All rows are made from the same 12 directions, up to rounding. Whole rows:
In the rows, zero is written as 128.
[[121 149 132 169 134 145 102  38 131 113  68 148 190 156 104  39 132 136
  100  67]
 [149 126 138 108 165 155 172 117 117 125 131  87 138 127 102  82 133 133
   94  90]
 [ 78 146 133 131 107 140 122 128 147 122 143 148 150  94 142 123 127 130
  128 120]
 [185 104 164  82 156 116 100 146 167 121 125 107 121 119  55 136 120 134
  156 158]
 [124 130 133 107 117  91 161 113 100 126 143 111 139 134 122 145 146 129
  156 164]
 [109 168 139 136 133 114 102 171 117 104 109 147 120 201 142 100 146 130
  110 150]
 [118 146 134 131 127 164 166 147 158 162  92  95 173 127 161 141 117 158
  138 167]
 [118 135 131  96  83 117 126 173  83 119 126 105 129 205 102  82 120 114
  180 182]
 [126 108 136 121 112 106 102 134 104  95 127 102 100 122  73  82  82 134
  140 111]
 [136 129 178 106 189 120 120 125  93 118 142  53 186 141  99 147 121 126
  160 168]
 [132 115 154 129 132 103 143 138 131 133 124 110 102 117 116 149 118 156
  123 166]
 [137 139 110  72 117 102 198 134 201 121 139 161 124  54 114 138 179 164
  137 101]
 [148 118 119 125 147 148 140 103  91 160 176 150 136 164 162 170 183  71
  123 141]
 [178 109 122 104 158 118 123 125 125 122 172 165  77 137 110 143 175  91
   98 102]]

Rows cut short, each followed by the rest of it:
[ 93 130  96 151  98 114 134 140 124 128 132 167 108 113 165 139 137 138]	[136 105]
[114 151 118 142 101  92 171 120  83 134 107 118 126 186 162 130 143 137]	[129 179]
[134 153  92  96 129  76 135 121 138  78 131 135 135  97 115 125 143 131]	[150  81]
[178 111 125 109 102 127 117 137 142 125 104 159  72 182  74  63 136 122]	[110 124]
[122  71 121 170 101 163  76 163 108 163 149 152  65 131 144 152  88 106]	[133 132]
[118 107 152 134 137 128 120  99 144 141 144 183 135 118 104 117 179 136]	[132 108]
[127 120  80 134 111 158 107 122  64 122 152 112 135 156 147 106 104  69]	[144  84]
[155  46 141 157 126 113  80 114 120 153 135 159  77 111  83 149 118 137]	[164 119]
[155 141 116  92 129  97 126 131 114  92 151 112 101 131 109 130 123  99]	[117 128]
[149 170  96 115 173 171 105 144 164 106 124 117 164 111 162 137 120  98]	[98 73]
[172 134 160 133 156 125 136  96 167 147  99 144 122 150 117 139 156 139]	[ 81 164]
[122 100 134 144 154 153 118 137 145 143 132 162 128 111 120 115 154 148]	[132  77]
[133  94 218 181 122 154 127 110 125 201  87 123 106 199 116 129 119 159]	[ 88 252]
[180 149  64 123 128 118 147  53 123 125 117 150 152 142 157 143 161  82]	[118  87]
[103 146 115 145 150  86 112 131 111  98 135 146 133 121 151 150 148 138]	[137 100]
[102 130 166 121 129 101 120 104 108 113 171 129 124 111 112 144 135 114]	[115 157]
[ 85 150 115 149 124 122  89 179 163 101 119 175 110 107 151 121 126 152]	[120  87]
[145 177 124  69 125 114  81 180 143  82 134 147 140 191 105 100 153  88]	[150 150]
[141 112 136 126 113 140 123 105 154 145 129 142 124 106 113 135 123 123]	[126 138]
[ 77 141 135 118 143 122 147 209 100 106 161 136 103 146 141 100 159 150]	[125 105]
[106 117 145 186 100 123  60  96 148 130 108 185  97 123 127 124 104 129]	[ 95 131]
[ 98 115 128 131  97 137 131 143 113 143 168 158 100 125 144 138 140 111]	[127 141]
[106 111 195 129 180 117 119 165 105 105 126  70 129 126  72  91 104 179]	[131 132]
[114  91 125 147 110 109 157 135 108 156 148 154  84 118 142 155 150 148]	[139 136]
[142 130 133 112 143 125 137 127 141 131 108 106 168 129 114 131 133 145]	[165 138]
[ 82 119 134 160 103 116 115 156 100 135 118 112 127 132 148 141  94 152]	[164 159]
[161  97 118 109 182 173 128 169  79 135 195  91  95 132 136 148 126  77]	[107  91]
[137 153 124  76 114 106 143 134 134  95 180 108  96  89 124 156 114  88]	[ 95 151]
[145 124 189 120 179  89 123 149 146 134 129 106 125 127 114 193 143 159]	[134 206]
[161 155 102  94 173  82 149 154 144 118 108 123 176 146 149 183 184 148]	[194 139]
[ 99 141 148  94 111 115 125 173 178 120 157 158 121  88 122 153 147 141]	[146 159]
[165  44 149 159 150 144 103  89 154 173 121 170 107  94  80 135 143 154]	[148  91]
[116 109 130 121 114 123 192 111  85 156 128 107 155 152 122 109 156 148]	[170 144]
[139 131 117 140 126 111 139 132 114 112 100 100  99 137 125 107  96 146]	[104 119]
[ 89 112 124 177 116  98  83 128  86 102 114 140 105 137 120  98 100 147]	[139  92]
[ 59 142 142 141  80 131 114 124 107 125 156 129 141 111 149 133 101 113]	[135 162]
[148 161 111 113 115 100 116 125 142  90 116 113 105 122 127 131  95 111]	[ 97 135]
[113 128 109 126 130 131 148 144 142 121 113 120 145  97 129 112 124 161]	[152  85]
[145 148 159 126 136 161 109 114 108 141 139 129 134 204 133 115 143  76]	[ 82 181]
[103 106 127 157  90 198 146 145 148 168  72 101 150 121 124  64  72 172]	[142 113]
[ 82 117 145 121 122 173 122 173  95 139 185 115 127 126 140 123 119 102]	[133 134]
[132 111 152 143 175 161 131 141 137 139 119 108 133 117 118 112 123 155]	[106  99]
[132 116 102 139 118 116 136 120 114 114 122  92 105  87 129 132  77 135]	[123  99]
[119 182 117 136 106  90 146  82 185  92  70 170 135 115 123  80 145 166]	[78 98]
[152 117  99 144 142 130  91 142 141 125 124 132 105 104 149 170 102 116]	[128 103]
[175  98 101  92  80 158 181 164 167 173 135 154  60 128 125 129 140 121]	[117 147]
[ 89 113  82 144 116 131  97 159  94 126 154 165 141 128 161 140 145 113]	[195  76]
[170 159 112  76 163 139 148 128 164  93 146 103 128  90 115 122 128 104]	[80 85]
[145  82 142 100 159 153 164 109  94 181 176  87 190 114 127 191 159 108]	[206 161]
[123 110 100 165  87 123 191  61  81 149 115 119 102 128 146 101 115 134]	[ 92 107]
[108 154 154 136 117 132 111 141 169 138 119 167 130 141 148 145 147 133]	[107 177]
[134 158 127 129 105  51  80 100 123  73  98 112 122 131 105 137  83 125]	[137 161]
[111 119  96 139 127 147 168 136 120 161 163 140 128  93 192 187 150 120]	[134 115]
[102  78 131 151  60 186 146 116 113 203 129 140 141 138 136 118 115 124]	[173 167]
[153 101 125 146 149 132 149 112 107 146 118 115 113 138 125 126 131 139]	[117 111]
[143 149 117 150 146  75 148  98 133 114  81 103 137 117 148 162 118 165]	[121 139]
[136 106 132 142 148 147 126 103 128 154 103  80 191 103 129 157  98 145]	[181 134]
[100 129 168 155 165 106 102 115 108 127 144 154 144 145 135 150 168 136]	[126 143]
[150 102 113 130 122 186 127 147 147 168 144 139 106 118 148 147 119 102]	[114 123]
[164 123  70 131 125 154 127 132 137 124 120 126 100 109 147 124 101 106]	[105  63]
[148 117 115 138 120 123 122 147 144 132 115 155  80 136 130 128 130 136]	[110 119]
[159 122 162 110 104 118 137 100 121 143 101 119 132 191  78  90 135 126]	[136 196]
[ 93 133 148 148 128 114 117  84 136 115 131 138 149  84 120 125 122 143]	[116 111]
[139  88 198 123 139 144 116 157 185 174 129 138 110 107  94 167 131 163]	[139 204]
[ 76 163 139 138 159  90 118 153 110  72 148 155 114 129 133  96 161 148]	[93 77]
[126 156 140 103 102 110 195  91 143 140 130 115 142 116 139 146 145 132]	[106 188]
[ 69 140 124 123 122 104 147 195  84 104 155 115 116 136 148 119 134 150]	[154 124]
[156 111 128 131 140 174 117 158 139 148  93  99 135 153 115 101  98 138]	[138 123]
[143 109 122 122 123 135 148 123 140 148 110 103 145 107 119 138 112 146]	[161 134]
[150 139  87  98 113 131 133 211 185 131 122 143  94 106 159 172 123 136]	[149 135]
